The same things were measured in two ways. Each way mixes the same 10 hidden numbers, adds some noise and spreads widely along 6 directions of its own, which tell nothing about the thing.
Some things both ways: the first way, then the second way.
[ 23 -18  13 -25  -4  11  15  19 -15   1   3  10   8   9   7 -15  -1  11
 -19  -3  15  35 -12   2  -4]
[  6   9  -5  21  -4  -9   1  -8  -1 -13  10  18 -24  -9   6   7  -5  -5
   9 -21   1  -2]

[ -6   3  -8   4  -4   8  -3   9   8   2  -4 -11  15   4  -3 -10   0  17
  -7  -4  -9  11   8  -3  -6]
[ -2   0  18   7  -1  -7   1  -9   9  21  12  -8 -14 -13   2   8 -11 -26
  -3   8  19  -5]

[ -1 -42  -8  -7  14   0  21   6 -20 -18 -14   2   1   7  16  11 -16   4
  12  30  17  10 -16   4  15]
[ -7  -7 -11  -3  21  15   5  -9  13  -2 -11  23 -20  -6   9  -2  11  -4
  18 -16  -4   6]

[ -8 -12   0  -9  -4   2   5  -3  -4 -14  -8  -4  -6  14  16  -7  -4  -7
  10 -10 -13  14 -12  10 -13]
[ -8 -10  -6 -14  -2   2   6 -10  21  -1 -16  -5 -11  -4  -1   1  13  -7
   7   6  12   2]

[-15   5   3  -1 -13  13  13 -11  13   4  -3   2   0  -3 -14 -12  -4  18
 -15   0   5  13  -9  -5 -14]
[  2  -5  -6   2  -7 -20   9   1 -10  -6  -8  11  14 -38  -4  -1  -1  11
  -8  15  19  10]

[  5  -5  21 -20  24   7  17   5 -25  14 -18  20 -10  -7   5  -1  -9 -20
 -11  22  24  14 -19   3  12]
[ -6  -8 -12  -3  17 -11   2  -4  13 -16 -11  27 -19  -4  -3   4  20   5
  21 -18   6   9]

[-11 -17  -9  -5 -14   4  -5 -12   4 -21  16   0 -23   6  -7  -3   4  10
   2  10   8 -14  -7  -8   8]
[ -8  29   4  20 -20  -3  10 -22  11  13  14  -4 -12 -13  -8 -10   5  -7
 -10 -11   3   5]

[-13 -22 -11 -12  -1  -6 -10   6  -5  -4 -22  -4  -7   9  19  -3   2  -4
  19 -10  -7  12  -3  -7  16]
[-21   2   4 -13  14  13  -7   8   0   2   4  -4   1   3  -2   0   4   0
  -8  21   0   5]

[  9  -7   5   8   9  -6  -3   7 -11  15   5  -3  -7  20   3   4  11 -11
   1 -10  11   0 -15   6  -4]
[  4   3   2   1   7   6 -20  24   3  -3  -7   5 -12  16  31   2 -17  -8
   6   9   5   2]

[ 27 -15  -2 -26  11  33   8 -11 -14 -33  13  22  -1 -30  -2 -30 -11  -5
 -25  13  22   7 -24  20  34]
[-18  10 -15  12  -1 -22  -3   2  -3  -2  -3  19   4  45 -12 -17  12  20
 -10  25 -15  18]

[  4   7  -3   9 -18   6 -10   8   5   8  16  -9  19  16  -5 -15   3   6
   1 -34 -28  17  24  10 -21]
[-30  22   9  -8   1  20   3  10  15 -14  -1  -7  -7  10  -6 -13  -8   3
  -3  33   2  -1]

[-10  -8  -6   2  -4   9  -8 -11  -8  13   9   7  12   4   4  12   0 -10
   0  -8 -12   4  -4  19  -4]
[ -4  -7  25 -15  -1  18  10  15  16 -16 -14   8  -2 -35  -1  -5  12 -21
  33 -10  12   0]

[-28  15   6 -38 -39  -2 -10   6   1   0 -15   3 -14  13  13  -8  -9  23
  -4 -10 -22   1   8 -16   0]
[  8   3  -4   1   2  -4  -8   4  -5  -2  -8  20   7  -4   4  -4  13   4
  17 -27  -2  17]

[ 10  11  -7  -1 -13   6 -10   1   3 -13   8  -4  16   1   6 -10  -6   6
  -5 -26  -6   9   5  13  -4]
[ -2  -4  18   0 -12   3  -4   3  12  -2  -2  -7  -3  15   6  -8  -1 -13
   9  11   3  -4]

[  0  -7  -5   6  11 -11   1  -1   1  -1  -8  -3  10   1   1  -2   6  -3
   9   3   0  11  -6  -7   1]
[ 0 -2  6  2 -2 -8 -2 -9 -9  2  3  6 13  1  1 11  1 -1 -3 -1 -5  2]

[ -4 -16  13 -29  -4   8   0  -7  -5  12  13  21 -24   3  -2   3  33 -10
 -10  10  -7   5 -24  -7   6]
[ 14  19   3  12  -5 -13  -2   5  -8   6  -2  14  -3  -1  10   2  -2 -15
   4 -25  -9  10]

[ 14  -3  22 -26 -15  18  13  20  -1   2  -9  21   0  -6  17  14   8  -1
  -3 -11   7  47   1 -12 -28]
[ -5   9   0  -2 -33   0  17   9  -1 -10   7 -12  -7   5   7 -10   4  -9
 -12  -9  -5  -2]

[-13   5  -1 -18 -14  -4 -10  22   4   2 -29 -11 -15  15  27  19   8  15
   6 -11  -5   5  -2 -19   1]
[-10  -2   4 -14   8   9  -8  14 -11  17  13  -8  13   5  15  -8  -8   9
 -15  13  13  12]

[ -9  12  -1   4  -5  -2 -15   5  -2  17 -16   3  -1  -2   7  14  -2  -9
   9 -21   3   5  13  -6   5]
[  1 -15   7 -17  -1 -25  -9  28  -1  18  -1   8   2  21  33  16   6 -10
 -13   4  10   8]

[  3   4   7  -6  31   5   0   1 -10   4 -21  15   8 -30   1  -3  -9 -19
  -8  21  22  15  -7  -8  17]
[-23   5  19   7  -4   4  15 -23   7 -33  10  13   3  -6 -51 -18  33  12
  28  -9 -12   0]

[ -7   1  -5  10 -17  -4   9 -16   5   3  11   4  12   4 -17  -9 -13  16
  -3  -9   7   5   0   3  -4]
[ 21  -3   2  12   1   1  -8  19   6 -21 -34  29  -4   5  24  -4  -8 -12
  31  -5 -11   5]

[ -3  21   1   3 -11  -3  -9  -1   6   6  15   7   6  -3  -1  23  11   1
   0   6 -15 -12   8  -5 -17]
[ -6  -1   7 -10   3  18  20  -3  11  -9  -1   1 -12   1   7 -16  -1  -5
  14 -21   4  -1]

[ -6   5  -4   6 -12   4 -16  -3  10  12  28  -2  -3  11 -12   3  30  -5
   4  -7 -39 -12  17   2 -10]
[-27  39  -3  -3   3   7  -5  23   1  13  -4  10   8  54  10 -16 -13   8
 -15  29 -20  19]

[  2   3   0   4   3   0  -3 -10   2 -12  -1   6 -20 -10   2  17   6 -11
   7   2  19 -11 -13  -8  10]
[ -9  29  22   3 -35   3   4   3  -4  -6   4  -7  34  16 -15 -29  14  15
  -1   0 -14  14]

[-14 -13  -2  -2  -9  -4  -4 -12  -4  -4  13   8   0   3  -8 -15  -7  -5
   7   1  -3   4   3  -4  -4]
[ 16   0  -7  19   0   1 -13  11  -6 -19 -16  27  -5  -1  13  -1  11 -11
  23 -23 -21   9]

[-28  -7 -20  -3 -18  -4 -31 -10   0  -1   9  -4 -10   8   1   9   0  11
   2   3   1 -26   0 -10  18]
[ -2   8   8   2 -10  -3 -17  21 -19  34  20   4  20 -13  27  15  -7  -8
 -24  11   9  16]

[ -9 -11  -7  17  15 -10  -4  20   5  13 -13 -13   6   7   0   7  12   2
  17  14  -9   6  16 -21  -7]
[  0 -13  14  13  45  29  -5  -1 -17 -19  12  13 -10 -34  -6 -21   4   3
  22 -24  -1   2]

[  4   5  -3  17  17  -4  11  -1   3   6  -1 -10  22   4 -10   5   9   5
  -1  14  -8   7  -1   3  -4]
[  8   7  31  15   3   6   8 -26  19  -6 -13  20  -1  -3 -14  -7   3 -18
  45 -22  -6  -1]

[ -1   9   4 -19 -27  -2 -32 -20  -1 -11  43   6 -27  21  -3  -3  26 -11
  -8 -23 -10 -20 -13   3  -5]
[  2  21   1  20 -22  -1 -10  -3  22  10  -3   0 -22  40  20  -9  -3 -15
   2  -3 -11   3]

Other things, the second way, with their names:
Q258: [  7  13  14   8   8  -1   3  -8   4 -23 -16  24   3  11  -5 -10   4   3
  30 -27 -20   6]
Q20: [  1  -8  14   9 -11 -14   5   3  11  -1  -9  15  -6  10   8  -2   8 -18
   9   4  -3   1]
Q448: [  1 -13   5  -4   7 -15  -8   6   3  21  -2   8  -3  14  26  12  -6 -14
  -6  12   9   6]
Q705: [-19  11  -4 -16  29  18   7   5   7  11  -3  11  -5  13  12  -6 -13   2
  -3   6   1  11]
Q940: [ 11  17  21   8 -19   8   9 -17  22  13 -11 -10 -13  16   4  -8  -7 -39
  24 -21  -8  -4]
Q930: [ -7  16   1  13  14 -17   1  -4   2  -7   8  10 -16  18  -3 -14  -4  13
  -1  -2   3   7]
Q233: [  1  -3   5 -17   0  -4  -2   9 -14  -1 -10  18  40  -5  13  12   6  11
   0  -3  -5  16]
Q3: [ -7  15  13   3  -4  15  -1  -1  10   0  -5   5   0  20  -6 -15   2 -11
  23  -6 -13   5]
Q487: [ 22 -18 -10   1  -3 -34   4 -17 -17   5   2  12   8 -21  19  22   3   3
 -10 -30   9   5]
Q750: [ -8   9  18  -7  -4 -10   1  11  -2  -2   7   9  13  11   0 -16  14  12
   4 -12   4  14]
Q688: [ -8  -4  -4 -16 -15   8  17   3   7 -15 -11  -4   4  -7   1 -17   9   8
   4  -5   6   6]
Q638: [  4   9   8   4 -11 -20   2   0 -16   3   9  -3  14 -17  -2   3   2   2
 -15  -6   5   7]
Q543: [  2   9   9   7  -2 -10   1  20  -7   0   1  15  -2  24  11  -9  -5 -10
   7  -6  -8   8]
Q579: [  2  -4   2   0   2   8  -5   9  -4   6  13   1 -12  -4  20  -4  -6  -8
   1 -12  11   2]
Q535: [-12  21   1  -7  -8   1  12  -8  11   9   7   4  -8  -4  -1   6   1  -8
   1 -16   5   5]
Q970: [-17  12  12   1 -12  -6   7 -26   8   3   2 -19  11   8 -33 -16   6   8
  -6  29   6   4]
Q682: [-5  6  2  2  1 -4 -6  7 11 10 -2 26 -3 25 23  3  3 -4 10 -8 -3 12]
Q631: [  5  22  26  16 -11  19  -8   1  -5  15  11   6  13 -17   6  -1  -9 -22
  11 -12  -4   6]
Q803: [ 15  17  23  -7  -5  11  -2  -5  -3 -15  -4  -7   7 -17   2  14  -6 -20
  24 -37  -8  -5]
Q672: [ 12  13  33  17  -9 -17   8 -27  -2  22  14  14  15 -12  -1   6   9 -15
   8 -39  -5   7]
Q72: [-10   4  -6 -25  -4   2   5   2   7  20  -3  -2   9   4  27  13  -5  -1
 -18   1  10   8]
Q482: [ -1  27  19   7  -3   6  -6   3   2 -10   2   3   0   8  -9 -15  -3  -2
  20 -12  -4   5]
Q16: [-22   1  -2 -10  19 -11  10 -28  25  16  14  -4 -32   5  13  14   1   3
 -21   2  22  -5]
Q38: [-10  17  12  -7 -19 -21  17 -20  20  27   7  -4   0  25   0   0   5  -6
  -6  -9  10   5]
Q769: [-19  -7 -18 -22  20 -21  16  -5   1   4   4  15  -6 -38   6  26   0  13
 -22   9  31   8]
Q771: [-31  12  13  -6  15  17   1   3  12  -1  -4  -9   3   2 -10 -19  -3   7
 -12  50   4   6]
Q121: [  1  10   7   3 -16  -9   5  -1   7  -1   5   1 -13  20   3  -2  -6 -13
  10 -13   3  -2]
Q434: [-13  -3   0 -12  -1 -14   0  14  -6  -2   0  18  14   2  -3   8  19   7
  -2   5  -1  13]
Q761: [-12  -6 -12  -2  16  -6   6 -11 -12 -28 -13  32  27 -22 -39 -27  36  43
  24 -11  -4  25]
Q741: [  3 -19  15 -37   6  15  17 -10  -5   4   5 -38   5 -51  17   7  -3  -6
 -17 -19  31  -7]
Q461: [  2 -34  18  -6  30  28 -15  27 -21  -5   1   7  19 -27  22 -26  12  11
   8  -1   7  14]
Q313: [-12  18  21  -2 -29  -6   2  -5   6   7   9 -25  12   0  -2  -3  -8  -2
 -24  32  12  -2]
Q855: [ 14 -32   4  -2  14 -14  12  -5 -14 -18   6   8 -14 -52  -6   3  21  -8
  18 -46  16  -1]
Q206: [-37  36  11  -7  -1  -3  18 -11  14  -1   9  -2  -1   8 -38 -11  13   5
  -4  12  -1   8]
Q74: [ 11  -2  28  14  32  23 -15   4  -1  -6  -2 -16 -19 -35  -1 -25 -10 -17
  17  -1  16  -2]
Q792: [-13  -5  24  -7  -6  50  -5  10  37  -7 -21 -14 -16   7  10 -24   0 -29
  31  24   0  -8]
Q298: [-30  14  26 -22  15  14   6  11  19  12   4  -7   2  11   5  -6  -8  -3
  -9  30  13   3]
Q65: [ 29   2  26  20 -27  -1  -4  -2 -10 -11 -10  15  27 -33 -15 -15  13 -12
  43 -34  -1  11]
Q30: [  4   8  17  23 -14 -25   1 -19  33  11 -10   7 -31  24 -17  -4  10 -36
  27   0   3  -2]
Q971: [ -8  12  16   5   8 -18  11 -26  29  20   1  -2 -25  27   0  -3  -5 -13
   2   2  12  -2]
Q19: [-28  -1   3  -1  15  23  -7  -1  -3 -19   9 -23  -2  15  -9 -28  -5  22
 -19  48  -2  -3]
Q641: [ -6   8  25   1   1  21  16 -24  19  -4   0 -10 -12 -48  -9  -2  -3 -20
   8   0  16 -10]
Q673: [-14  20   6   3  20  -2  15 -14  11   8 -10  24   1  17  -3  -7  -6   0
   5   4  -9  11]
Q799: [-12  11   8  -1 -17  -1   2   6  10 -23  -9  24  12  26 -14  -7  18   5
  30  -7 -18   7]
Q165: [  4  -2  21  12 -12 -28 -16  14  16   8  -7  32  -2  30  13   6  21 -14
  23  -7  -5  12]
Q772: [ -6  18  -5  -6   8   6  -5  12  -2   1 -12   6   5   8  16   1 -11   2
  -6  10  -4  10]
Q253: [-14   0   2 -17  -2 -25  13  -7   6   1   1  18  21 -15   1   3  11  29
 -11   6  25  17]
Q230: [ 12 -10  27  10  11  36 -11   3  15  -3 -14   4 -16 -28  17  -5   2 -38
  36 -13  -1  -4]
Q693: [  9  -6  -2   8   0 -28  13 -14   4  -5  -1  24 -14 -30  -6   7  18  -3
  14 -35  15   9]
Q435: [ 19   2  17  13 -21 -13  18 -27  -4  -1   5  -7   2 -34  -5  -2   5 -17
   4 -35   5  -4]
Q697: [ 0 -4 11  8 -7 -9 -8  7  7  4 -1 30 12 14 14  3  3  3 15  3  1 10]
Q481: [ -3  28   3   2 -34 -42   3  -8   3   6   4   5  12  44  -1  17   3   2
 -14  -2 -12   5]
Q27: [ -4   5   5   6  -1  27  -7  -3   1 -17  -6  -5   1  14   3 -21  -6   5
   9   7 -12  -1]
Q175: [ -6  10  28  -9 -11  16   5  -9  -5 -16   0  -7  33 -32 -25 -21  24  14
  16 -18   1  11]
Q370: [-17   3  -2 -15  -5   0  11 -11   0  -4  10 -15   3   6  -7  -1   1  10
 -15   9   5  -2]
Q245: [ 19   5  14  12  -6 -30 -16   5 -19  26  19  -2   6   1  18  10  -7  -9
 -13 -18  12  10]
Q650: [-29  13 -21 -15  -3  -7  26   1  -5  -5   1  11  12 -21 -19 -14   9  27
 -19  16  14  19]
Q746: [-26  12 -26 -19   6 -24  10  -1  -6  21   3  15   9  30   8  27  -3   7
 -34  20  -5  13]
Q877: [ 15 -22  14   6 -11  11 -24  22 -16  -8  -5   9  27  -8  19   0   0  -5
  15  11  -4   5]
Q468: [  8 -25  -2  -5   5  12 -11  26 -10   3 -10  26  14 -11  27  -8  19  -1
  19 -20  -2  20]
Q371: [-32  -4  -8 -29  24   3   7   9 -13  22  16   5  21 -13  20   4   5  26
 -42  23  17  19]

Some of these things the first way, each followed by its name:
[  6  -6 -14  14  -3   1  -3  18   5  -7  -3 -20  -1  14   5 -16  -2  14
  10 -18  -6  -1   9   2   2] -> Q245
[ -1  -3  -1 -18  -5  -9  -6 -16  -6   0   6  12   2   5   6   8  14  -7
   2  -5 -14   3 -17   5  12] -> Q233
[  0 -10  -7  23  19  -7   4   7 -13   6  -8  -7   6   7   1  25  -9  -3
  10  17  23  -7   2  -1   7] -> Q682
[  1  -4  -5  -8  -7   2  -7  13  -7  -7  -3  -1  -3   4  15   7 -11  11
  -2   3  11  -7  -2  -3   5] -> Q579
[ -7 -14  -6  10   8  -1  11  -6  -7  12  -1   5   8  -1  -9  -4  -8   3
   2  11   5   0  -5   5   8] -> Q769
[-15 -10 -15 -13  -8   4 -18 -12   2   6  -3  18 -15 -20   2  16   7   7
  -5   8  22 -16 -18 -14  34] -> Q543
[ -5 -12  -5  23  25   5  -1  -1  -1  11   5   3   6 -12  -2  -1   6 -25
  13  11  -4  -1  -1   5 -16] -> Q855
[ 10   2  -2  15  13   2   0  -1  -6  -6   5  -7  28   1   1  -4 -11  -5
  -6  -2  12  16  -5  13 -16] -> Q877
[ 16 -24 -18   4  17  -1  22   4  -9 -25 -18  -1   9 -12   0  10 -16  19
   5  27  29   4  -8  -4  42] -> Q672
[ 16  -6  22 -14  29  26  36  14 -12  -5 -14   4   9  -4   6 -17   0 -15
 -13  22 -12  37 -12  17 -21] -> Q761
[-24  23  21   6  11   0   9  17  -5  20 -31   2   2  -4   5  36 -18  -4
   1  34  13   7  22 -23 -26] -> Q468
[  9   8   5 -46 -27  14 -16   3  -8  -3  -4  17 -19   1  19   4  11   4
 -16 -28  -2   8 -12   3  28] -> Q750
[-14   3   8 -10   2   6   4 -10  -4  13  -3  16 -13 -10  -8   2  -1  -3
 -12  17  15  -4 -13  -8   8] -> Q693
[  6  21   5  -4  -9   0   4 -10  -5   1   1   6  -3   0  -6   5  -7   6
 -14  -9  14  -4  -8   7  14] -> Q253
[ 16 -13   0  -7  12 -14  -4  -3 -17  -7   0   1 -21  12   7   9  14 -14
   7  -4  19  -6 -24   0  31] -> Q16
[  8  15 -10   5 -18 -14   0  -8   6 -24  14   0   5   2   7  -4  -6   5
  20 -18 -25 -16   5  10  -7] -> Q741
[-15 -21  -5   6  11  -1 -12 -20   1  12  -6   9 -14  -3   0  28  24 -19
   7   2  25   5 -26 -12  12] -> Q20
[ 24  -8  10  -5  17   8  17  19  -9   6 -14   5 -13  -3   0  -6   8   0
  -8   4  27  15 -15  -5  17] -> Q930
[-11   8  -2   0 -13  -6  -4 -20   8   1  14   4   2   3 -17   1   7   9
  -5   3  -4  -6  -4  -6   0] -> Q641
[-18  13 -11 -21 -29  22 -22 -13  13  -9  14  -3   5  -2  -6 -37  -4  16
 -20 -25 -31   1   6  12   3] -> Q30
[  5   7 -12  14   3  -1   0   8  -2   7 -12  -7  12  -1  -1  12  -7   8
   5  -8   0  -2  13   5  21] -> Q298
[ 24  -3   7   3  17   0   4  11   0 -15  -9  -4  -4  -2   7 -12  11 -13
   4 -11  16  22 -11  -7  -3] -> Q19
[  0  -1  15 -20  29  19  23  -9 -13  -3 -13  21 -10 -24   1  12  -9  -4
 -31  50  44   0 -44   1  12] -> Q65
[-14  -5  -5  13   4  -9  -1   5  -3  10   0  -4  -1   9   0  14   0  -1
  12  15  -7 -11   7  -5  -8] -> Q535
[ -4 -31 -13  -1  29   7  -1 -13 -20  -4 -11  16  -6 -21   9   7 -10 -22
   6  20  30  -6 -26  10  38] -> Q434
[ 11   1   4 -13   3  10  19   1  -2 -17   3   7   6  -8   2   2  -2   8
  -9  22  -3   5 -10   7  -3] -> Q940
[ -8 -22 -11  -5  12  -2  10   5  -5  -2 -17   8  10 -13   5   0  -7   6
  11  24  -4   9  -2  -7  17] -> Q746
[ 5 -6 -9 -4 -5  6 -1  9 -4 -6 -3  1  6 -3 12 -2 -9 12 -2 -5  8  3 -6  5
  5] -> Q121
[-16  -5  -3 -12  -2   7   2  11   3   8 -27   2  -6  -6   6  -7   0   5
   7  -1 -14  14  12 -12  14] -> Q206
[ 12   3   5  -3  21  13   9  -3   5 -16  -3  -6  -4  -4   1 -18  15 -11
  -7   3  -6  13 -23   8  -8] -> Q970
